The rows come from 6 hidden closed curves, with some noise, and rows from the same curve form a group. Each curve winds through 6 dimensions. The rows are also pushed far along 4 directions, which tell nothing about the answers.
(in the rows, 128 means zero)
Some rows, each with its group after it:
[119 127 138 126 138 123 130 114 178 102 134 125 109 146 135 116 147 118] -> (2)
[117 106 169  90 124 111 155 109 188 131 151  98 114 140 125 124 155 135] -> (4)
[128 118 146  90 135 138 116 114 131 145 123 142 101 171 148 139 184 104] -> (3)
[118 124 169 142 164 157 119  98 186 118  90 149 139 110 146 109 121 114] -> (5)
[124 127 110 121 101 112 144 133 118 124 143 115 121 135 115 131 129 143] -> (0)
[128 111 207 130 183 160 119  81 159 144  75 171 138 135 159 115 149  88] -> (0)
[115 128 138 154 159 148  88  99 143 112  86 188 129 115 142 127 122 105] -> (0)
[123 117 174 115 149 129 132 108 165 127 144 105 114 149 130 110 157 123] -> (5)
[147 122 109 148 112 133 129 150  80 136  96 126 142 101 124 119 105 138] -> (3)
[133 112 102 107 137 147 102 129 147 123 114 152  97 137 164 146 150 116] -> (4)
[134 126  94 125  94 133 108 137  92 125 139 149 112 128 125 150 147 134] -> (2)
[125 117 185  80 132 125 162 114 169 153 148  87 119 169 133 112 173 126] -> (0)
[110 134 168 107 134 128 155 109 186 129 150 111 134 141 132 122 138 130] -> (4)
[133 136 123 136 135 135 132 124 103 136  83 154 135 136 139 125 120 112] -> (1)
[144 151 104 133  97 115 143 149  93 124 157  74 118 124  91 117 121 150] -> (3)
[137 142 111 155 137 157  96 117 126 106 107 153 115 103 131 124 122 121] -> (3)
[122 136 147  85 142 129 147 127 135 157 144 117 106 174 154 111 157 119] -> (1)
[138 130 118 114  98 109 152 139 114 126 132  92 118 149 111 122 147 136] -> (0)
[120 129 106 113 114 119 140 141 136 127 146 114 120 131 133 134 120 141] -> (4)
[105 126 110 126 124 134 102 141 193 107 162 107 132  98 118 132 115 152] -> (5)
[126 121 170 130 154 135 158 104 117 152  70 167 151 137 157 116 115 105] -> (1)
[125 126 153 115 130 138 121  99 109 143 104 174 116 163 142 132 169 103] -> (2)
[145 128 143 106 139 120 177 112  91 158  89 160 122 153 159 129 130 106] -> (2)
[119 112 107 129 123 130  96 116 169  90 139 128  92 117 124 141 135 133] -> (3)
[154 114 143 147 124 120 159 127  83 137  92 126 141 108 124 117 107 129] -> (5)
[123 134 169 147 136 131 154 118 175 117 132  71 146 101 103  93  98 147] -> (3)
[124 137 117  95 104 109 145 144 121 138 172  96 120 168 115 145 158 132] -> (4)
[121 137  98 151 123 138 105 134 100 123 108 167 138 114 132 136 107 127] -> (3)
[128 128  76 132  85 123 127 149 127 104 154 107 114 104 114 138 116 157] -> (2)
[142 140 106 150 107 128 138 137  63 142  96 147 151 101 115 136  97 135] -> (2)
[124 141  73 108 102 129 116 141 151 107 152  97  86 122 120 134 131 149] -> (1)
[121 132 129 119 105  95 158 140 129 124 161  66 124 144  92 109 124 152] -> (5)
[121 101 107 103 121 122 100 133 176 103 164 111  92 138 134 154 157 132] -> (5)
[141 117  84 112 101 111 121 153  77 141 132 135 112 130 127 144 138 134] -> (4)
[121  96 183 150 162 154 102 106 183 119 103 139 150  95 137 118 119 120] -> (3)
[119 128 190 139 139 124 159 100 137 132 110 133 146 147 126  97 135 116] -> (2)
[124 126 126 152 141 149 104 129 143 127 106 160 150  77 137 118  97 133] -> (4)
[119 140  64 185 114 136  77 153 147  73 139 128 139  63 103 135  75 154] -> (5)
[130 105 101 175 111 132  90 131 147  85 122 126 136  54  98 134  90 152] -> (2)
[150 114 125 143 118 123 128 133  91 126 130 122 125 114 119 139 127 129] -> (3)
[108 111 113 115 130 137  92 117 201 105 139 146 104  96 138 129 133 139] -> (4)
[133 108 164 109 129 130 147 112 152 135 121 110 121 133 131 122 149 127] -> (2)
[132 142 113 146 130 140 109 151 107 136 144 129 146  98 126 125 106 137] -> (1)
[120 143  97 109 128 144 103 126 132 125 154 157  97 144 151 137 151 126] -> (5)
[121 132 126 157 161 159  93 105 134 117  67 200 134 111 158 129 112 101] -> (1)
[147 119 120 130 127 130 133 132  96 135 102 137 120 125 139 131 125 121] -> (1)
[108 138 100 110 112 133 107 151 185 115 182  86 123 114 115 131 126 157] -> (1)
[123 109 151 154 159 139  97 127 163 112 115 128 143 103 131 110 113 123] -> (1)
[144 137 130 152 127 148 118 145  88 144 116 129 152  99 124 111 111 135] -> (3)
[139 136 141 139 135 135 136 143 127 131 130 105 153 128 126 128 124 123] -> (5)
[141 146  93 125  87 129 150 156  97 138 128  94 139 114 107 131 114 150] -> (2)
[123 127 114 145 111 133  94 127 131 107 132 135 125 116 106 136 137 134] -> (2)
[130 125 146 145 136 144 137 121 134 133 104 127 155  97 128 133  96 134] -> (0)
[127 112 134 112 113 107 143 131 129 134 127 101 125 138 112 132 133 135] -> (1)
[155 123 110 150 138 145 106 150  83 136 111 144 138  89 139 142 105 119] -> (0)
[137 134 117 125 104 105 164 142  79 144 118 115 137 144 116 131 120 131] -> (4)
[128 112 149 130 126 102 152 138 113 139 125  95 145 132 109 114 116 135] -> (1)
[133 139 162 121 138 134 134 113 131 136 146 112 122 142 121 124 148 121] -> (3)
[120 148  99 145 140 154 101 115 120 117 101 200 121 118 159 131 120 112] -> (0)
[115 125 112 157 133 145  84 117 169  90 139 171 121  91 138 120 124 134] -> (0)
[122 136 101 129 112 114 132 147 145 103 152  87 119 141 113 135 125 137] -> (5)
[122 132 122 135 156 162 100 117 157 112 125 163 124 135 163 153 134 109] -> (4)
[139 140 106 123 103 122 132 152 110 125 153 117 118 135 125 116 151 135] -> (0)
[119 127  38  79  90 116  96 156 140 109 171  99  63 156 125 176 157 141] -> (0)
[136 127  86 141 120 126 100 145 103 107 157 137 110 130 130 151 135 126] -> (5)
[146 112 149 180 146 151 108 108 124 108  73 167 152  75 131 123 103 114] -> (2)
[141 125 131 125 135 130 131 121 103 130 105 147 117 161 144 142 152 100] -> (5)
[130 106 130 136 113 116 129 133 171 105 132  90 130  87 105 124 113 149] -> (4)
[103 109 147 103 155 132 103  90 168 127 120 183 101 152 159 135 156 107] -> (4)
[119 108 152 122 134 122 126 112 144 131 111 138 131 130 125 134 133 123] -> (1)
[135 117 120 135 122 115 121 139 102 129 139 133 122 120 125 128 126 130] -> (0)
[103 114 178 147 147 127 125 103 202 105 116  99 147 111 105 105 109 133] -> (3)

New rows. What belongs after each?
[135 117 167 125 144 126 125 115 121 139 114 144 125 144 136 113 158 109] -> (0)
[124 120 190 153 161 134 134 122 152 135 112 101 173 120 114 107 107 123] -> (4)
[123 116 151 182 164 141  95 110 141 102 106 167 155  93 131 129  97 113] -> (5)
[139 124 102 135 122 130 109 129 111 108 137 135  97 131 131 133 141 127] -> (5)
[131 113 133 130 116 105 139 144 113 136 135  99 141 113 105 121 113 146] -> (4)
[149 107 138 158 134 137 130 120 117 123  83 159 145  78 136 130 103 123] -> (4)
[129 133 151 116 151 142 147 125 130 153 103 141 136 146 160 113 131 112] -> (1)
[136 134  87 101 114 123 134 156 102 138 151 115  98 150 148 132 139 133] -> (1)
[132 116 170  95 125 118 173 120 137 161 117 116 133 134 137 111 139 130] -> (4)
[121 134 200 111 163 149 139 105 185 145 118 117 138 148 143  94 154 111] -> (0)
[123 104 152 128 160 136 116 107 153 121  94 144 121 140 149 129 131 110] -> (4)
[112 125  96 100 103 127 120 151 159 124 155  94 108 136 126 128 138 151] -> (3)
[125 140 178 130 158 143 157 114 132 155 101 147 163 140 151 116 119 108] -> (5)
[122 146 182  70 139 126 179 111 120 181 138 118 118 203 150 106 176 112] -> (5)
[122 128 201 142 155 129 151 116 171 133 127 107 154 119 124  69 127 127] -> (0)
[108 117 102 103 128 121 100 122 153 110 159 153  90 160 149 157 156 118] -> (5)
[128 136  75 149 118 135  83 129 106  98 144 171 111 118 129 173 128 119] -> (3)
[127 139 103 129 129 138 116 136 134 113 132 137 119 146 140 146 137 115] -> (5)
[125 133 115 119 150 161  97 102 153 112 113 193 102 154 174 166 163  91] -> (4)
[132 126 187 101 158 140 147 100 132 158  99 145 125 181 153 119 173  92] -> (5)
[144 115 149 167 148 150 101 128 133 119 100 132 155  81 122 126 108 122] -> (0)
[128 132 120 128 104 101 151 143 109 126 153  83 127 131  98 114 119 151] -> (5)
[119 136 125 134 134 145  84 124 151 115 138 131 120 129 119 132 148 123] -> (3)
[130 123 120 115 128 128  95 137 134 124 152 125 108 140 127 132 164 121] -> (0)
[128 154 164 134 133 129 149 123 120 142 129  97 153 140 105 109 127 125] -> (3)
[136 140  97 132 108 127 140 135 100 123 123 125 114 124 127 132 115 135] -> (3)
[138 145  80 157 116 148  87 137 125  94 129 130 110  94 113 133 117 136] -> (3)
[107 144 132  91 119 115 154 132 163 134 152  91 118 174 125 123 148 132] -> (5)
[130 131 102 152 108 115 118 147 115 109 128 102 136 106  94 129 105 143] -> (0)
[104 125 138 119 149 137 113 103 191 105 147 138 102 139 145 119 138 127] -> (5)
[125 131 109 145 138 151 112 119 142 108 105 171 121 104 152 125 112 121] -> (0)
[124 131 122 128 139 144 117 114 150 109 126 152 119 145 149 155 142 107] -> (4)
[122 147 116 125 114 130 135 128 130 125 124 133 125 142 127 119 135 129] -> (0)
[136 115 147 132 135 123 143 113  96 142 108 165 136 131 145 139 126 113] -> (4)
[112 138 123  73 121 131 130 130 157 145 172 113  99 171 144 137 170 131] -> (0)
[139 118 105 152 114 120 123 138 105 113 133 140 137  98 122 149 107 134] -> (4)
[120 115 160 108 140 127 141 112 160 135 105 128 130 149 141 127 143 114] -> (5)
[145 108 168 154 140 122 142 133  99 150  94 121 169  89 115 107  99 131] -> (4)
[119 140 112 133 125 152 102 130 162 115 140 129 135 110 123 137 127 137] -> (0)
[117 137 140 118 140 118 145 110 124 139 118 155 127 147 138 124 128 118] -> (2)
[126 135 125 132 154 160 118 106 131 130  88 197 117 122 177 130 123 104] -> (0)
[120 145 126 134 149 154 100 106 146 116 113 166 113 141 147 122 142 110] -> (5)
[145 138 130 141 141 151 121 131 111 137 108 134 131 108 137 120 119 123] -> (1)
[142 142 127 131 114 108 155 145  63 146 125 115 142 162 117 132 134 119] -> (5)
[134 127 128 122 145 140 135 132 113 142 119 144 120 132 159 119 124 120] -> (1)
[119 133 108 175 143 144  71 125 156  90 115 139 132  79 110 117  94 134] -> (1)
[130 140 108 126 137 144 115 130 119 122 121 159 118 152 156 150 145 104] -> (5)
[117 114 134 113 128 128 113 130 120 143 136 143 125 144 135 132 146 126] -> (3)
[132 104 188 121 158 125 154 125 140 157 108  96 152 130 132 100 119 127] -> (4)
[129 132 110 159 143 152 100 122 126 112 125 171 126  94 150 130 107 126] -> (5)
[128 125 150  98 124 127 140 128 136 152 148 104 127 139 123 129 147 133] -> (1)
[123 120 132  78 119 126 141 124 157 144 159 125 101 154 150 140 167 127] -> (4)
[134 139 175 119 153 148 132 104 104 160 100 159 135 162 144 120 159  96] -> (3)
[136 139 117 169 124 132 103 150 110 117 116 112 158  91  97 123 100 133] -> (0)
[115 109 161 107 144 136 131 107 158 136 125 144 124 144 151 136 146 116] -> (3)
[147 110 111 144 121 119 144 151  99 123 120 104 137 111 127 140  99 137] -> (4)
[124 138  95 141 104 127 129 143 146 112 147  92 134  81 102 127  88 163] -> (1)
[127 138 143 121 117 122 157 124 134 139 111 118 143 128 120 116 125 130] -> (4)
[124 133 122 150 128 136 129 137 162 109 127 107 139  90 122 112  96 143] -> (0)
[111 137  44  96  89 109 104 148 138  96 173 120  77 165 123 168 155 137] -> (4)
[106 125 108 138 116 125  99 134 195  87 177 109 113 102 113 113 128 155] -> (0)
[119 130 166 107 136 122 139 128 138 152 138 112 144 156 123 124 150 120] -> (5)
[135 134 100 166 110 120 116 145  92 113 137 118 140  89  98 128  91 147] -> (3)
[130 139  93 138 117 136  85 156 124 117 165 128 127 110 119 135 136 137] -> (0)
[ 99 104 136 125 154 141  78 101 231  86 130 129  97 114 132 124 137 129] -> (1)
[136 118 139 121 115 118 149 124 141 119 129 106 126 133 120 141 138 126] -> (4)
[146 122 133 153 137 137 117 123 109 117 123 135 125 111 129 122 124 126] -> (5)
[143 114 125 120 128 123 139 151  91 153 119 114 134 131 137 128 121 131] -> (4)
[136 119 178 125 120 112 159 132 146 142 138  74 159 115  95 111 130 141] -> (4)
[133 119 152  83 111 104 177 148  96 178 145  94 143 170 128 133 153 131] -> (1)
[129 147 168  98 124 115 170 114 125 150 144  78 112 170 110  99 152 131] -> (3)
[140 129 149 134 132 132 155 113 105 140  88 155 134 136 145 113 131 113] -> (0)
[134 117 132 134 125 123 140 132 127 127 103 121 141 120 125 131 119 126] -> (5)
[110 134 105  56  85  94 156 137 148 132 194  90  71 205 127 123 195 143] -> (0)
[ 98 131 145 102 140 142 105 122 215 119 174 101 118 130 128 121 146 141] -> (0)
[121 107 143 158 151 146  97  98 170  95 108 151 121  89 134 125 111 124] -> (3)
[124 131 160 146 146 146 121 108 150 125 127 157 156 105 133 133 122 118] -> (4)
[ 97 135 121 117 106 116 123 129 178 119 150  97 139 125  95 134 120 151] -> (1)
[144 124 140 127 127 137 152 141 124 142 115 113 146 116 135 129 119 128] -> (5)
[145 112 123 131 121 127 123 128  89 131 127 139 115 125 132 142 137 123] -> (3)
[112 110 162  97 144 130 123 119 185 135 136 118 128 146 137 134 155 118] -> (5)
[113 144  96 120 117 133 102 130 144 114 170 127 101 129 125 133 136 141] -> (3)
[138 114 177 126 133 117 165 116  82 168  89 142 162 137 127 128 125 114] -> (1)
[131 114 196 129 139 133 150 121 175 136 138  77 155 112 112 101 130 140] -> (0)
[137 128 148 111 114 117 181 133 102 158 117  85 146 137 116 129 114 138] -> (0)
[129 132 125 107 134 130 137 139 125 143 141 117 112 146 148 116 136 128] -> (1)
[135 112 124 130 118 125 119 138 147 116 149  93 119 103 112 120 127 148] -> (5)
[118 115 148 107 143 132 122 127 137 150 130 150 137 148 151 138 148 115] -> (1)
[139 129 143 145 119 112 157 136  85 141 129 107 148 118 107 108 107 140] -> (5)
[122 118 101 116 143 149  96 113 161 105 135 174  88 134 170 151 147 113] -> (5)
[149 140 121 128 118 137 162 141  99 147 117 125 143 114 140 127 112 133] -> (2)
[131 125 107 146 136 138  99 137 100 129 127 158 133 100 138 144 104 125] -> (0)
[102 119 172 107 144 128 113 102 211 119 134 100 118 144 113 104 156 129] -> (5)
[130 145 149 121 120 125 160 116  92 145 114 150 131 169 136 116 152 111] -> (2)
[126 144  96 132 105 107 135 143 102 126 136 116 132 127 105 131 114 140] -> (2)
[129 125 113 123 132 127 108 149 142 122 150 107 113 114 130 126 124 133] -> (0)
